The groups are shells around one centre, one inside the other: the same stretched ball of 6 dimensions in 7 sizes.
Some rows, each with its group after it:
[-26   4   1  13  -7  14  20  25  14   1  -7  14  -2   3  -7  13   8 -28
 -23   7 -10] : vitod
[ -2 -12  -7  -2  -3  -2   4  -3  -1 -12 -10  15  -2 -11   1  16   9 -11
  -1   4  -4] : zeni
[-30  -5   6  19 -13  14  12  22  14  -9  -8  21   2 -10  -9   7   6  -9
 -19   1 -11] : lar
[  0  13  27 -12  13 -11  -6  -1  21  19  -2   0  -4  31 -10   3 -14 -39
 -12 -21  -6] : lar
[-19   8 -11  48 -32 -11 -11   5 -60 -11  18   2 -13 -13  -4   8  30  27
  18  19  26] : Belop
[ -8   2  18  10   4 -11 -21 -10   6   6   2  -4 -10   4 -13 -16 -14  17
  12 -18   3] : vitod
[ -3  -5   7  19  -9 -15 -23  -9 -22  -2   9   1  -3 -14  -8 -16   0  47
  18 -13  11] : zeni
[ 20  -2  13 -34  34 -12 -10 -19  39  20 -10  -8  -4  16  -5 -14 -28  -6
   4 -28 -12] : vitod
[ 15  -8   7 -12  10 -24 -25 -33  -6  -6  -6  -1 -14   4  -3   7  -6  -8
  23 -10   5] : vapar
[  9  20  11  10   8 -30 -32 -26 -25  16  15 -23 -25  26  -8  -6  -7   1
  32  -7  23] : zoke
[ -2  -9  -9  16 -18  -9  -3   1 -35 -14   4  14   1 -18   2  12  22  16
   5   5   9] : lar
[  0 -15 -12 -22  15  16  27  15  40   2 -20  16  11 -14   2   1  -4  -5
 -23  -6 -24] : zeni
[ 16   5  30 -44  38  -9  -4 -11  59  28 -15  -3   0  36  -9  -7 -35 -43
 -15 -37 -21] : Belop
[-23   4   6   8   3  17  17  27  32  12  -6   8   3   1 -10 -11  -7   1
 -23  -8 -15] : dinap
[-34 -24 -32  28 -21  38  41  48  11 -17 -11  30  19 -57   0  -9  21  57
 -28  14 -18] : zoke
[-22   3 -11  12  -9  14  26  24   3  -5  -9  16  -4   0  -1  26  19 -40
 -21  19  -7] : vitod
[  4   8  13 -20  13 -11   0 -11  15   5 -12   5 -12  31  -3  30  -2 -76
  -7  -3  -6] : zoke
[-23   0  -9  16 -11  21  30  40   8   4  -2  17  13 -13  -3   0  14   9
 -30   4 -11] : vapar
[ 17  -5  21 -36  26 -11  -6 -12  38  14 -13   4   4  17  -5  -3 -23 -23
  -9 -31 -16] : vitod
[ 17   0  44 -23  22 -28 -36 -26  25  18  -1  -4   0  22 -14 -24 -34   7
   8 -51  -4] : Belop
[ -9 -15 -17  14  -7  12  11  19   0  -2   0  11  12 -37  -1 -22   6  66
  -5  -5  -5] : dinap
[ -3  -7 -17  19  -6  -9 -13 -13 -25 -10   3  -3 -15 -20  -2  -4   9  37
  27  10  13] : vapar
[  2  -1  -4  16   2 -20 -30 -29 -23  -5   5 -13 -24  -6  -6  -9  -3  30
  39   1  18] : zoke
[-10  -5  16 -18  13   8  12   9  45   4 -19  16   3  11  -7   9 -12 -41
 -24 -14 -23] : dinap
[-16  -5 -10  31 -26  -2   0  10 -36 -16   5  15  -2 -20  -1  12  26  16
   3  13  10] : zeni
[ 26  17  28 -22  30 -39 -41 -44   5  25   5 -26 -25  43 -10  -8 -29 -23
  31 -28  12] : lar
[ 23  16  21  -5  12 -40 -39 -36 -26  16  13 -19 -19  31  -6  -1  -9 -10
  31 -18  22] : dinap
[-25  -5  -1  16  -7  11   9  14  12  -8  -9  14  -5 -10  -8   5   4  -5
  -9   5  -8] : lar
[-22  10  -5  40 -30  -5   1  15 -48  -9  13  10  -8  -4  -3  19  31  -3
   1  18  18] : Belop
[-18  -9 -30  16  -6  23  30  30   7  -2  -6  11   6 -31   2  -6  14  34
 -14  14  -9] : zeni
[ -1 -14 -14   6  -2  -5  -7 -13 -10 -15  -7   6 -10 -21   0   4   6  18
  18   7   3] : dinap
[ -1 -14 -19   1  -4   0   7  -2  -8 -16 -10  14  -4 -19   4  17  15  -1
   4  12  -2] : vapar
[ 14   5  12 -23  13 -20  -8 -20   4   3  -9   3 -12  29  -1  29  -1 -66
   1  -5  -1] : dinap
[  5   0  10  -8   1  -9  -1   1   0   5  -2   9   4   8  -2   8   3 -15
  -9 -12  -2] : zeni
[ 10   5  38 -24  18 -22 -22 -21  24  13  -7   1  -6  34 -11   5 -22 -45
  -2 -32  -6] : lar
[-23 -24 -13  10 -13  26  29  34  19 -14 -14  31  20 -40  -1  -4  12  32
 -28  -1 -21] : lar
[ -9 -15 -19  11 -16  10  19  19 -13 -14  -5  23  11 -29   4  12  23  16
 -13   9  -5] : vitod
[ 18  -3  -8 -34  34   1  12  -3  41  22 -12  -8   0   6   1 -14 -20   1
  -5 -15 -15] : zoke
[ 33  -4  24 -32  32 -34 -40 -44  17  17  -2 -16  -9  16  -7 -23 -34  17
  28 -41   2] : dinap
[ 24  -8  15 -37  22 -13  -3  -9  26  12 -10   7  10  11   0  -1 -14 -14
 -11 -30 -13] : Belop
[-21   1 -13  19 -11   8  14  13  -8  -9  -5  11 -10  -6  -2  19  18 -19
  -5  20   0] : zeni
[ 33 -10   8 -48  31 -19  -8 -27  27   9 -16   1   0  15   3   8 -17 -30
   3 -24 -11] : Belop
[ -6   5 -16   8  -4  -3   8  -1 -17  -6  -4   4 -16   5   2  28  18 -36
   4  22   6] : vapar
[ -5  -8  16   0   0  -2  -4   8  15   4  -2  12  11  -8  -8 -15  -8  25
 -11 -25  -9] : vitod
[  9  10  10 -15   8 -11   5   2   3  14  -2   4  -1  26   0  19   3 -47
 -13  -7  -2] : Belop
[-25   3   2  17 -17  11  20  28  -1  -5  -4  21   3   1  -4  22  18 -33
 -27   8  -7] : vapar
[ -7 -26 -24  -4  -7  21  32  26  14 -14 -16  29  20 -39   6   6  16  21
 -25   4 -19] : zoke
[ -9  -8  12   3  -7   5   7  22  11   4  -1  19  18 -12  -6 -11   1  23
 -23 -22 -11] : zoke
[-23  -1 -26  13 -10  28  46  44   8   0  -7  19  10 -15   4  15  24 -11
 -34  21 -13] : vapar

New rows, each followed by its group:
[-14   2  -9  -9  14  23  35  30  43  14 -14   8   5   3  -2   1  -3 -21
 -31   1 -22] : lar
[-17  -2   4   9   6   6  -2   3  23   3  -7   1  -9  -4 -11 -13 -12  13
   1  -7  -7] : Belop
[ 4 12 -9  0  9 -3  7  6 -3 18  5 -9 -6  9  0 -3  2  1  0  1  4] : Belop
[-24  -3  -4  12  -3  12  12  12  16  -6 -11  11  -9  -5  -7  10   4 -17
  -9   9  -9] : zoke
[ 16   4  10 -17  10 -20  -9 -14  -4   9  -1   0  -4  19  -1  12  -1 -29
   2 -12   3] : vitod
[-16 -18 -10  28 -22   7   3  20 -18 -12   5  18  14 -43  -3 -19  14  74
  -2  -5   1] : Belop
[ 26   9  32  -9  20 -48 -60 -55 -15  14  11 -25 -26  28 -12 -18 -27  11
  47 -33  21] : lar
[-13   4  21  25 -18 -15 -20   0 -24  -3  10   8  -3   1 -11  -2   6  12
   5 -12  11] : vapar
[-20  -4   9  20  -8   7   1  19   9   4   2  10   6 -14 -11 -20  -3  38
 -10 -15  -5] : vapar
[-24   4 -14  30 -28   6  19  23 -34 -15   2  19  -4  -6   1  35  37 -31
 -13  28   7] : Belop
[-12   3  14  24 -25 -16 -14   0 -37 -12   8  15  -4   3  -6  20  20 -15
   2   0  13] : Belop
[-31 -11 -28  31 -34  29  45  53 -18 -17  -3  35  20 -38   5  19  41  13
 -37  24  -9] : Belop
[ -3   3  -5 -21  15  12  30  17  34  10 -16  10   1  15   1  21   1 -55
 -29   3 -19] : vapar
[-15   0 -18  18 -11  13  24  29  -9   2   2  10   6 -16   1   2  19  17
 -15  11  -2] : vitod
[ -7  11  12   2   9  -7  -7  -5  11  11  -1  -6 -15  20 -10   2  -9 -24
   3  -5   1] : vitod
[-22 -11  -1  -3  -2  22  29  26  35  -7 -20  27   9 -10  -3  15   5 -28
 -33   1 -24] : lar
[ 25  -7  16 -12  17 -35 -46 -46  -7   3   3 -13 -15   3  -7 -19 -22  32
  40 -28  12] : dinap
[ -1  -9 -21  -6  -4  12  32  24   1  -4  -9  20  12 -15   8  19  21 -13
 -24  10 -11] : dinap
[  5  -9   4 -30  14  10  26  18  40   8 -18  20  17   3   1   9  -4 -30
 -35 -16 -25] : dinap
[-28  -7 -30  11 -13  35  54  48  13  -9 -15  28  11 -20   5  27  29 -26
 -41  28 -19] : vapar
[  4 -18 -18 -21   6  17  34  24  25  -1 -16  23  22 -21   7   6   9   2
 -31  -4 -22] : Belop
[  9 -16 -13 -24  14   3  14  -4  23  -6 -19  12   1 -10   5  13   0 -16
  -7  -1 -15] : lar
[ -3  -5  22 -19  10  -2   3   2  33   2 -15  17   4  14  -7  12 -10 -42
 -20 -19 -17] : lar
[  3   4   7 -21  12   1  17  10  23  10 -11  11   3  20  -1  19   0 -53
 -24  -7 -14] : vapar
[ 27  10  13 -37  28 -25 -10 -27  13  17  -7  -9 -13  38   0  19 -12 -62
   5 -13  -1] : dinap
[  5 -18 -20   0   0  -1   2  -5  -7 -11  -6   8   0 -27   4  -1   8  32
  10   3  -1] : vapar
[ -3 -10 -41  19 -16   7  20  13 -35 -15   1  10   0 -33  10  14  33  27
   4  28   8] : Belop
[-31  -2   1  53 -32  -3 -15   9 -39 -15  13   9  -8 -25 -11  -9  17  51
  14   6  16] : Belop
[ 18   8  28 -30  22 -23 -16 -21  19  16  -6  -3  -8  37  -6  11 -17 -54
  -1 -25  -4] : vapar
[ 10  -3 -33 -20  22   9  27   2  18   6 -15  -3  -9  -2   8  14   5 -23
  -2  18  -9] : Belop
[-15   1  -4  -8   9  16  27  19  35   5 -17  13  -2   8  -3  16   0 -45
 -26   5 -19] : vapar
[ 15  -5  30 -21  14 -27 -30 -30  11   2  -6   3  -6  18  -8   2 -18 -20
  11 -30  -2] : lar
[ -9  -8 -19   8   4   9   9   6   9  -1  -6   1  -6 -20  -2 -10   0  29
   5   6  -4] : vitod
[ 11  -7  37 -22  15 -22 -28 -23  24   5  -8   7   1  15 -11  -8 -24 -10
   3 -40  -8] : zoke
[  9   3  22 -21  26 -14 -17 -18  33  19  -6  -9  -8  21 -11 -16 -29  -7
   6 -29  -7] : vitod
[ 23 -19  -6 -23  13 -14  -9 -20   3  -5  -9   6   3 -14   4  -2  -4  18
  12 -15  -4] : Belop
[  5   8   9 -17  17  -3   7   5  22  19  -4  -1   0  21  -4   2  -9 -28
 -13 -13  -8] : vitod
[  0  -7 -19 -21  22  17  29  13  42   9 -18   5   1  -5   2   0  -7 -10
 -17   2 -20] : vapar
[  5  -5  -2   5  -3  -7  -3   4 -13   4   5   5   7 -12  -1 -11   5  35
   1 -12   3] : dinap
[  3  -1 -21  15   1 -13 -14 -19 -27  -5   4 -12 -22 -11   0  -1   7  26
  33  14  17] : dinap
[ -4  14  15   7   6 -16 -18 -13  -3  10   4 -10 -20  23 -10   2  -7 -20
  13  -6   9] : vitod
[-25 -12  15  14 -11  16  11  31  24   0  -5  23  19 -20 -11 -19  -4  35
 -28 -22 -17] : Belop
[  2  -6 -23  11 -10  -4   6   2 -29  -9   2   6  -3 -17   6  12  22  13
   8  15   9] : vitod
[-25 -21 -32  22 -17  28  32  32   2 -18 -10  25  10 -46   2   1  22  38
 -16  18 -12] : vapar
[  7   9 -13  13   4 -14 -12 -10 -25  11  12 -17 -15  -1  -2 -12   3  32
  24   3  17] : Belop
[ -2 -10  -3  19 -10  -9 -15  -3 -21  -4   8   3   1 -24  -5 -19   4  59
  15 -10   9] : vapar
